The rows are grouped in 4 different ways at once. Each group adds its own fixed numbers to the row, and there is some noise. The rows also spread widely along 13 directions, which tell nothing about the answers.
In the rows, zero is written as 128.
Some rows, each with its group in each grouping after it:
[124  71 142 128 100  95 143 134 145 136 155 103 142 139 161 116 153 125
 133 138 180 134 150 145  91 126 107 131 107  90 120] : z298 (0) (3) rebir
[ 92 102 115 115  88 143 102 121 139 173 139 115 137 140 137  77 109 133
 125  83  85 103 139 144 127 109 123  97 147 172  97] : z298 (2) (3) Remov
[124 152 177  54 114 168 107  92 105 207 138  66 165 139 107 130 123  99
 154  73  82 160  67 117 123  97 164  65  97 144 151] : z428 (4) (1) tek
[ 95 126 119 136 108 142  87 127 124 109 121 118  90 153 139 113 116 110
 165 125 115 107 142 121 122 144 143 134 125 143 112] : z428 (1) (2) kivif
[120 137 134 124 149 148 154 134 137 136  76 118 139  71 155 136 142 122
 120  92 140 138 140 152  70 145 139 127 104 114 161] : z929 (2) (5) rebir
[109 154 151 149 180 184  95 117 153 126 137 167  85 150 115 101  88 125
 100 158  77 109 133 156 158 109 124 148 151 161  94] : z929 (1) (1) kivif
[ 97  92 119 131  58 139  34 146 118 141 108 110  99 163 171  73  80 121
 139  74  58  95 170 156 125 107 131 132 126 170 123] : z298 (3) (2) tek
[128  97  96 126  91  93  81 124  76  92 142 103 163 130  94 122 159 125
 118  57 152 106 103 166 112 135  72 182 109 113 127] : z929 (4) (4) rek
[182 103 124 140 114 116 110 153 150 143 142 158 115 109 179 144 128 127
  76 128 108 126 121 116 148 135 142 131 106 128 123] : z929 (0) (0) rek
[111 118 175 132 143 152 143 173 158 168 142  85 127  93 134 119 118 107
 107 182 159 146 130 171 130 141  81 185 137  93 138] : z428 (5) (5) Remov
[151 201 165 120 154 140 100 141 131 139 131 131 119 146  75 117  98 134
 106 179  85 121 118 127 177 105 123 141 136 124 141] : z428 (5) (0) tek
[112  88  92 171 133 128 134 113 129  91 179 148 133 130 149 131  99 145
 132 121 174 108 132 135 128 117  89 161 133 119 135] : z929 (3) (4) rebir
[110 130 126 152 137  92 103  59  94  64 169 129 136 152 105 135 143  94
 134  62 133  79 114 119 111 146 122 130  96 105  96] : z428 (1) (3) tek
[105 149 163 119 154 158 142 121 169 166 136 107 113 100 112 118 121 101
 134 166 109 123 133 143 143 152 108 124 170 144 113] : z428 (5) (2) rek
[122 110 121 155 153 106 148 157 185 154 136 108 158  60  72  84 144 187
  17 164 129  89 168 229 134 107  58 158 150  94 142] : z929 (4) (5) rek
[113  68  92 139 103 140 154 118 128 119 138 125 131 110 185 141 130 128
 164  83 185 123 119 115  95 164 112 147 134 146 109] : z428 (1) (3) Remov
[ 91  89 124 164  70  91 134 133 182 121 171 134  90 119 147 107  94 114
 132 168  91  58 157 118 160 175  77 127 187 146  70] : z428 (1) (2) Remov
[180 109 100 122  58  88  93 154 114 131 161 125 141 115 145 162 123 110
 116 110 110 109 101  98 153 165 129 108 107 123 129] : z929 (5) (4) rek
[161 207  94 107 112 129  71 161  83  98 112 144 112 157  42 141 108 126
 126 153  89  98 109 111 194 133 140 126 142 133 144] : z929 (5) (4) rek
[124 114 129 112  95 102 156 124 103 119 145 103 137 143 120 177 147 113
 190 129 192 154 112  89  95 151 136 119  81  89 152] : z929 (2) (5) rek
[155 127 129 120 107 110 143 131 142 200 137  86 164  77 134 116  94 169
 100 122 115 132  95 146 106  87  99 133 105 108 203] : z428 (4) (2) rebir
[149 161 175 106 161 182  94 127 148 201 124 142 132 128 127 107 100 129
  89 134  80 146  88 149 150  84 120 145 130 174 108] : z428 (2) (4) rek
[136 135 140 106  89 157 118 161 128 188 102  96 122 134 138 122  55 149
 170 157 128 153 115 133 110  97 109 156 122 139 197] : z929 (5) (4) rebir
[168 145 147  98  82  28 129 106 121  85 106 145 142 134 103 148 212 101
 141 105 114 108 110  99 114 193 109  92 122 125  48] : z428 (1) (5) kivif
[121 145 150 132 151 100 149  90 139 152 133  97 163  81 114 129 139 125
 102  88 130 115 111 148  82 128 110 125  86  99 159] : z428 (2) (5) rek
[135  87 130 102  85 143  76 165 118 178 123  99 133 140 154  96 133 117
 129 108 115 152  99 153 122 116 118 138 117 157 126] : z929 (0) (2) kivif
[149 192 126 136 197 140 169  64 138 111 157 205 145 133  66 130 124 159
 117 139 110 122  92 100 171 100 100 109 171 171  99] : z929 (2) (0) rebir
[129 121 145 114 109 130 113 146 132 112 100 137 113 147 118 111 152 123
 141 145 133 129 160 149 129 148 100 145 165 147  76] : z298 (5) (3) tek
[124 110  69  91  41 117  61 154  63 134  94 100 152 190  77  69 129 192
 181  75 131 132 114 148 114  80 105 129 132 178 144] : z929 (2) (0) rebir
[213 166 105  67  85 110  98 211  82 113  41 143 143 108 100 157 218 122
 126 105 139 151 100 120 154 175 148 115 149 146 104] : z929 (2) (2) rebir
[132 120 169 132 165 194 121 114 171 166 156 172  93 178 175 123 108 133
 113 174 116 158 141 112 140  86 197  88  98 170  77] : z929 (1) (3) kivif
[126 134 131  98 145 138 150  99 130 130 138 127 164 104  81 122 174 137
 122 106 133 129 101 145 147 139  84 122 177 158  92] : z428 (4) (0) tek
[ 88 108 110 123 111 196 115 121 122 124 140 146 103 161 138 126  94 111
 176 111 117 127 116 117 151 137 116 133 175 199  80] : z929 (1) (5) Remov
[156 147 148 120  96 123 117 144 133 132 132 152  95 160 136 148 106 123
 159 190 110 134 133  82 155 126 131 142 127 132 124] : z298 (4) (2) kivif
[118 111 144 112 146 137 136 101 132 142 130 128 143 144  99 112 158 152
 129 112 146 154 126 155 110  90 114 121 136 152 105] : z929 (4) (2) tek
[109 118 115 180 152 109 188  61 161  95 143 174 119  88 138 139  92 158
 132 122 130  89 148 117  94 149  68 176 152 132 143] : z929 (4) (0) rek
[ 84 136 124 142 129 133 134  75 140 102 116 133 101 154 130 106 100 150
 178 117 120 104 167 124 100 109 131 114 141 145 131] : z428 (4) (2) rebir
[125  94  99 128  64  94 151 134 125 117 124 104 129  88 171 142 129 125
 187 114 159 116 128  99  82 200  86 146 138 127 150] : z428 (5) (0) kivif

New rows. What belongs after each?
[ 94 107  66 136 109 203 109 102 128 114 147 170  80 175 164 139  66 134
 195 117 118 119 134  74 139 119 187  81 134 206 116] : z929 (1) (4) kivif
[130 109 120 129 118 140 159 182 147 149 131 120 129 102 135 138 144 141
 113 168 175 136 145 130 134 148 141 118 125 102 125] : z929 (2) (3) Remov
[137 160 132 126 163 147 147 119 132  85 117 168 116 111  92 148 143 127
 115 136 130 115 133 134 147 155 120 133 162 131 110] : z929 (4) (1) tek
[122 120 128 123  88 145 103 135 117 139 100 137  98 163 148 130  91 141
 176 116 118 140 135 115 100 114 131 149 108 160 134] : z929 (2) (5) rek
[116 167 126  99 112 128 124 116 108 123 109 109 131 145  74 142 119 121
 165 118 105 118 120 112 123 129 149  88 123 138 142] : z929 (1) (5) tek
[131 166 200 121 141 145 107 105 134 159 142 144 116 159 117 107  84 112
 134 149  71 135  92 124 128 105  98 161 125 143 109] : z929 (2) (1) kivif
[125 103 128 130  98 113 104 123 127 122 134 123 132 125 124 111 120 145
 114  98 103 106 139 153 114 118 115 126 122 128 132] : z929 (4) (1) tek
[118 179 168 113 155 134 138  87 126  96  75 178 106 151 116 129 142 121
 176 116 105 139 148 106 102 131 129 130 141 164  93] : z298 (2) (0) tek
[161 154 140  85 118 190 110 150 109 187  84 109 133  78 153 146  95  99
 154  97 101 154  44 119 119 154 115 170 143 166 173] : z428 (1) (1) kivif
[151 120 100  89 121 151 166 107 127 157 161 120 166 117 127 180 156 137
 132  97 139 154 102  81 142 118 208   9  94 140 142] : z929 (4) (5) tek
[104 103 114 153 148 118 125 108 134  94 171 126 135 127 124 128 166 127
 117 117 171 118 146 136 124 125 145  95 105 106 101] : z428 (2) (2) tek
[117 116 149 141 142 138 120 104 149 149 102 130 134 112 129  84 111 162
 109 104 110 122 133 182 102  89  70 184 150 161 125] : z428 (4) (2) tek
[118 132 123 126  95 106 113 154 142 123 116 117 110 133 132 105 129 135
 135 152 108  98 163 122 138 153 128 116 132 126 121] : z428 (3) (0) kivif
[112 118 108 134 100 129 115 141 128 112  89 119 117 112 141 116 128 144
 135 100 135  99 155 134  98 144 136 125 121 131 130] : z428 (2) (3) tek
[121 165 150 111 142 117 128 113 117 140 111 105 137 127  86 120 142 120
 138 129 118 134 111 138 100 123 131 111 107 117 141] : z929 (1) (2) kivif
[123 103 126 142 123 106 148 121 157 113 165 146 115 114 147 136 160 116
 135 154 149 115 141 104 138 163 124 102 138 129  78] : z428 (2) (2) kivif
[114 117 118 142 121 140 104 140 142 125 174 126 125 118 134 130 107  97
 103 137 111  90 132 138 168 146 102 144 144 119 118] : z298 (3) (4) rek
[129 186 145 121 140  96 109 125 119 103  79 123 132 106  97 137 165  97
 105  92  98 100 148 141 105 154 142 121  96  97 132] : z298 (2) (5) rek
[132 119  85 142  98 133 107 123 127 121 150 133 129 111 134 123 103 138
 125  99 106  87 110 126 161 131 102 136 164 154 134] : z428 (4) (2) rebir
[144 162 116 133 157 153  92 129 123 137 156 124 128 112 126 127 120  99
  92 114  99 107  99 127 177 117 160 104 122 117 146] : z428 (0) (2) rebir
[134 125  98 129 122  88 162 140 123  84 150 134 135 114  91 147 176 129
 134 147 177 121 138 117 148 172 112 101 156 113  99] : z929 (5) (2) Remov
[183 117 144 140 166 129 125 111 141 159 185 182 167 117 100 114 148 160
  51 129 120 146  70 152 173  85  61 169 144 166  78] : z929 (2) (0) rek
[121 120 122 156 174 164 124  84 140 127 174 152 129 107 160 132 121 111
  91  91 104 120 115 129 129 116 153 113 106 142 128] : z929 (4) (2) kivif
[151 156  81 148 165 107 146 197 143  75 141 125 131  80  58 149 181 142
  66 212 204  88 145 154 175 166 121 138 138  51 139] : z428 (1) (4) kivif
[117  57 137 121  51 104  86 149 129 170 150  75 132 156 152  96 109 148
 144 124 131 143 142 155  95  93 115 122  94 132 145] : z929 (5) (2) tek
[123 113 134 106 131 172 127 153 132 160 102 113 135 135 104 108 132 157
 131 142 152 146 124 163 120 106 112 145 147 150 122] : z929 (1) (3) tek
[ 81 152 130 170 182 187 131  97 139 100 103 148  77 118 146 134  66 118
 141 127 122  95 163 134  95 135 156 167 112 121 167] : z929 (1) (3) rek
[131 146 104 120 148 127 140  86 121 162 142 102 187  66  90 116 126 143
 101  59 107 118  92 156 108 118  82 126 136 138 182] : z298 (5) (0) rek
[ 88  83  65 107 103 190 149 195 123 133 128  81 128 109 132 146 154 123
 164 135 207 151 150 142 139 168 159  92 151 127 145] : z929 (5) (5) Remov
[165 152 156 119 136 111 101 140 115  91 137 147 122 145 106 151 153 114
  96 138 118 125 132 123 154 137 152 124 101  90 106] : z929 (4) (1) tek
[ 78 103 120 168 144 166 123 142 165  82 128 166  75 142 128 102 117 144
 147 179 145 107 187 154 144 138 101 162 186 157  74] : z929 (2) (2) tek
[129 115 137 143 136 143 124 117 148 118 128 176 112 136 145 108 133 141
 139 141 142 132 125 138 140 117  82 163 176 178  70] : z428 (2) (2) rebir
[180 150 131 108 145 144 151 135 147 146 106 190 136 133 128 142 128 171
 109 157 132 157 122 113 156  91 123 132 153 170 103] : z298 (4) (4) Remov
[ 90 113 100 131  83 112 110 148 120 118 132  67 118 104 112 120 126 111
 161 128 148  93 149 147 120 176 103 136 146 109 153] : z428 (5) (2) rek
[128 132 122 111 107 133 156 134 134 157 124 117 139 104 114 135 122 126
 152 140 125 129 100 115 122 156  98 121 146 146 134] : z929 (2) (5) kivif
[137 153 162 138 141 107 143 118 165 190 166 102 163  74 111 104 116 122
  61 145  80  93 110 143 124 120  98 113 110  93 148] : z298 (2) (3) kivif
[113 115 122 139 132 139 121 111 117 120 159 106 112 125 153 155 123  97
 163 118 167 137 129 110 113 145 152 123  97 108 154] : z428 (5) (2) rek
[147 136 121 140 136 131 113 132 135 118  93 155 116 145 112 102 102 176
 112 136 113 114 145 147 127 101 117 149 136 148 129] : z929 (0) (3) tek
[143  87 116 132 114 142 102 172 137 140 119 124 135  76 182 121 170  98
  69  91 123 111 125 159 113 181 132 133 113 126  95] : z929 (2) (3) kivif
[134 134 148 131 122  92  97 176 141  91  52 147 102 112 108  84 175 111
 106 151 108  99 157 193 126 179  32 223 203 141  68] : z298 (0) (2) kivif
[116  80 136 120 100 143 132 148 165 210 103  86 145  86 174  86 119 173
 120 110 139 147 143 172  72 105 113 133 110 145 161] : z428 (2) (0) rek
[149  85 102 119 128 137 130 139 115 138 123 113 164  92 146 134 162 135
 106  78 159 136 105 150 106 137 119 129 118 131 136] : z929 (0) (3) tek
[125 134 107 150 150 150 111 122 113  89 129 157 108 151 125 138 109 149
 135 129 148 124 139 123 129 108 149 146 113 130 143] : z929 (1) (0) tek
[101 158  91 124 118 116 162  80 131 103 149 145 117 130 105 145 110 122
 184 118 106 100 142  71 142 153 148  50 168 154 123] : z298 (5) (2) Remov
[117  87 106 112 115 163 131 156 147 159 127 136 128 135 147 106 118 169
 125 124 134 145 151 140 143 108 157  73 146 171 112] : z929 (3) (1) Remov
[162 118  84 134 142 113 128  95  86  87 164 163 161 150 132 157 171 152
 125  71 184 152 101  95 118  95 167  95  69 123 129] : z929 (2) (0) rebir
[106 143 118 110 101 122  92 180 105 127 129  80 133 141  77 108 151 118
 118 133 129 118 137 142 152 134 151 103 117 101 128] : z929 (2) (2) Remov
[164 140 105 160 149  64 124  91 144  68 162 203 132 140  99 134 156 152
  71 118  94  83 148 110 170 120 133  74 132 139  72] : z929 (3) (2) tek
[154 150 135 109 159 136 180 150 155 153  82 144 152  68 107 140 171 164
  98 147 150 153 137 138 118 138 132 103 142 131 131] : z929 (2) (0) tek
[153 111  82 107 100 143 123 127 114 132 156 143 142 122 132 156 139 127
 128 110 136 126  92 101 151 142 136 100 131 159 113] : z929 (4) (4) kivif
[142 149 100 132  94 126 117 130 109 140 129 134 125 116 122 133  83 139
 150 116  94 113  88  95 135 132 103 145 136 153 162] : z929 (2) (2) kivif
[113 124  90 140 133 177 131 145 130 106 114 166  95 154 135 131 104 167
 155 142 153 137 152 115 140 113 142 127 146 165 116] : z929 (2) (5) Remov
[160 113 132 131  89 120 121 152 143 152  94 135 123 109 170 122 105 147
 110 119 108 113 136 138 100 124 130 140 109 132 142] : z929 (1) (3) rebir
[111 129 181 125 123 127 133 121 156 143 153 112 120 127 144 120 125  78
 123 149 102 111 141 139 123 162 121 114 132 110 101] : z929 (5) (3) rebir
[168 130 139 116 118 127  64 119 136 149  89 161 134 162 143  75 136 175
  67  71  65 124 137 175 125  50 141 116 107 184  84] : z428 (4) (5) rebir
[133 136 120 117 123 133 131 143 134 142 137 117 130 104 115 135 135  98
 131 138 112 119 102 118 146 164 119 110 152 133 128] : z929 (0) (2) kivif
[113 117 138 105 116 165 128 140 151 162 103 104 117 107 164 119 129 116
 136 124 125 132 140 140 107 147 151 114 127 146 126] : z428 (4) (4) kivif
[108 143 140 111 125 131 117 122 129 121 157 104 128 146  94 123 154 102
 131 144 118 109 129 126 150 143 139 102 125 116  98] : z428 (4) (5) kivif
[118 135 119 132 106  89 125 137 119  75 125 127 113 152 104 140 136 139
 151 140 143 108 173 114 121 149 160  86 107  86 140] : z929 (3) (1) tek
[137 110 104 166 128 132 108 114 134 103 196 158 123 128 142 139 103 119
  95 142 122  94 114 120 161 122  95 170 128 121 122] : z298 (4) (4) kivif
[128 110 128 116  92 143  69 166 112 137 101 118 110 157 138  94 105 148
 143 120 114 145 136 157 109 111 125 152 117 152 137] : z929 (5) (1) kivif
[135 106 144 130  91 150 101 155 136 174 150 109 114 135 161 125  86 110
 122 148 100 121 112 123 128 129 134 140 101 131 138] : z929 (1) (3) kivif
[134 153  96 140 152 145 132  79 115  93 160 177 132 142 101 161 107 127
 144 113 129 109 105  89 156 113 126 117 142 153 116] : z298 (1) (4) tek
[128 163 157 106 124 152  82 161  93 130 127 104 122 154  85 133 113 109
 140 145 120 133 108 132 150 122 130 151 115 106 148] : z929 (2) (1) tek
[109 128 101 126 158 169 150 127 142 127 109 144 138  86 108 126 122 139
 124 115 140 113 123 159 138 153  84 154 189 162 123] : z929 (3) (4) rek
[132 167 199 123 196 127 145  85 130 105 105 150 115 163  91 127 163 133
 128 159 166 145 145 146 102 114 117 174 108 101  96] : z428 (4) (3) rek
[104 125 107 153 199 191 142  44 160 155 175 170 159 109 124  95 104 166
  82  68 100 105 103 146 141  73 119  92 151 199  99] : z428 (2) (3) tek
[ 81 117 132 123 117 155 114  95 119 139 142 111 125 151 128 101 121 111
 162 100 112 114 128 127 100 137 131 112 120 151 107] : z929 (2) (3) kivif
[134 119 120 107 116 132  97 153 114 161  92  95 150 123 129 100 136 154
 120  91 129 140 127 161 113  98 126 129 116 141 154] : z428 (3) (2) tek
[120  54  85 131  96 134 114 142 105 145 184  82 171  67 157 139 161  82
 118  63 164 127  62 153 117 173  79 159 127 127 132] : z929 (1) (2) kivif
[113 116  97  94 119 170 104 164 139 144 112 122 120 152 128 102 165 153
 106 125 130 141 182 148 155  99 210  48 123 148 109] : z298 (4) (0) Remov
[159 157 138 135 150  58 176  68 129  80 150 163 143 125  94 157 172 138
 138 135 158 119 112  98 122 137  94 127 132 103 105] : z428 (4) (2) rebir
[111 116 104 114 111  84 129 120  97  59 101 123 139 130 104 136 184 125
 166  80 170 117 164 135  99 168 120 108 130 106 118] : z298 (3) (1) tek
[164 118 119 130 113 109 116  58 116 122 128 192 144 148 134 120 114 159
 117  52  84 108  91 119 116 106  78 155 138 201  82] : z929 (4) (3) rek
[115 122 107 143 118 143 149 128 136  96 114 135 110  96 168 163 103 105
 172 122 168 111 141 111  97 164 122 155 128 107 161] : z298 (1) (4) rebir
[150 198 175  97 163 149 173 145 150 161  42 147 118 108 108 141 135 157
 137 175 120 166 150 115 103 125 170  94 122 130 153] : z929 (2) (0) tek
[157 140 155 110 116 115 160 122 158 200 128 113 168  93 120 117 102 163
  92 143 105 135 105 149 113  88  97 119 122 122 166] : z929 (4) (4) rebir
[119 139 135 143 104  95 183 147 148 129 123 101 102  93 144 169 103 139
 179 194 181 119 157  79  93 172 133 135 101  64 198] : z428 (2) (0) rek
[109  84 145  92 113 183 102 149 115 157 126  95 131 128 174 126 151  84
 157  83 152 163 111 158  99 144 155 117 114 138 120] : z929 (1) (1) rebir
[135 113 138 115  67 113 104 180 119 135 125 102 107 139 142 149 112 121
 165 161 155 134 140 110 122 145 121 155 108  95 158] : z298 (2) (1) rek
[115 115 117 126 114  92 101 123 108  64 161 143 138 166  72 105 194 117
 128 123 152 103 129 155 153 145  88 138 155 126  51] : z929 (1) (0) rebir
[130 140 120 120 112 113  92 153 114 133 108  98 131 121 102 108 152 125
 104 124 109 112 133 155 117 134 144 111 109 113 139] : z929 (1) (2) kivif
[173 137 140 126 108  94 129 177 120 107  81 122 116 100 157 180 151 112
 128 149 169 148 151 124  97 167 135 174  86  70 164] : z298 (5) (5) rek
[102 133 135 122  97 118 120 142 131 129 148  98 126 128 104 130 117 109
 138 153 121 107 139 123 134 150 132  99 125 102 125] : z929 (2) (4) tek
[126 159 148 115 142 121 136 107 126 114  66 135 115 112 142 126 140 135
 157 108 125 140 161 135  63 144 146 118 109 129 149] : z298 (5) (1) kivif
[ 92 168 130 119 116 129 127 103 104 116 105 103 118 157  95 106  85 136
 203 122 128 111 121 117 108 123 103 150 139 126 175] : z428 (0) (0) rebir
[144 103 100 115  72  99 133 156 127 127 121 103 130  73 159 164 149  95
 150 109 147 121 131 110 111 196 121 124 134 114 148] : z298 (5) (2) rek
[130 138 144 137 122  98  95 116  93  83 136 118 134 131 113 133 143  93
 130  94 116 114 122 135 112 158  95 166 114 105 122] : z929 (5) (0) tek
[ 92  84 124 168 106 121 118 152 125  82 134 107  95 115 179 133 107 111
 146 122 167 113 181 149  86 173 123 161 105  76 149] : z929 (5) (1) Remov
[181 161 145 113 155  73 150 104  87  75 150 142 163 121 105 197 221  85
 129 106 189 149  74  78 117 172 135 119  69  76 102] : z428 (2) (5) kivif
[104 116 181 113 121 125  91 109 122 146  80 101 128 138 150  83 144 110
 138  73 107 143 132 187  61 107 107 155 105 141 116] : z929 (1) (2) rebir
[147 132 143  93 133 133 115 139 129 167 179 104 177 109  92 136 173 102
  89 128 130 135  76 139 170 128 119  88 134 126  93] : z428 (2) (4) tek
[122 113 105 122 110 140 132 125 123 104 150 171 111 210  99 119 127 177
 192 179 186 146 145  96 152  90 127 113 156 162  84] : z298 (2) (3) rebir
[149 241 142 105 172 151 122 118 119 136  59 145 118 103  54 130 110 136
 101 130  52 104 119 134 149 121 148 124 144 136 168] : z929 (4) (2) rek
[120 150 175 114 135 125 136 124 140 137  23 140 106 134 113 103 116 163
 161 137 113 146 153 165  66 115  91 173 152 161 127] : z929 (1) (2) tek
[169 132 149 108 155 145 146 105 135 149 134 170 135 152 122 149 150 154
 112 136 142 165 118 111 130  96 162 106 101 144 105] : z929 (4) (3) rek
[204 157 128 123  71  33 133 116 127 130  77 168 150  94 148 149 127 151
 114  93  77 106 101  89  86 153 105 119  94 136 132] : z929 (2) (4) kivif
[158 157 142 101 132 136 105 132  76 115 112 135 132 172 115 161 141 119
 169 126 171 177  91  90 106 113 164 135  65 117 143] : z929 (2) (4) kivif
[127 150 140 106 136 130 141 127 134 155 114 114 137 115 114 119 150 132
 128 119 128 138 124 121 126 125 162  75 118 131 125] : z428 (2) (2) Remov
[117 134 141 144 178 128 161  58 132 112 177 149 148 144 101 129 129 144
 135 116 144 146 122 123 111  97 111 108 121 137 119] : z929 (5) (0) tek
[133 120  82 132  91  73 144 102  84  74 225 106 147 132 100 193 171  83
 160 121 173 109  98  54 148 180 156  69  85  62 138] : z929 (4) (2) kivif
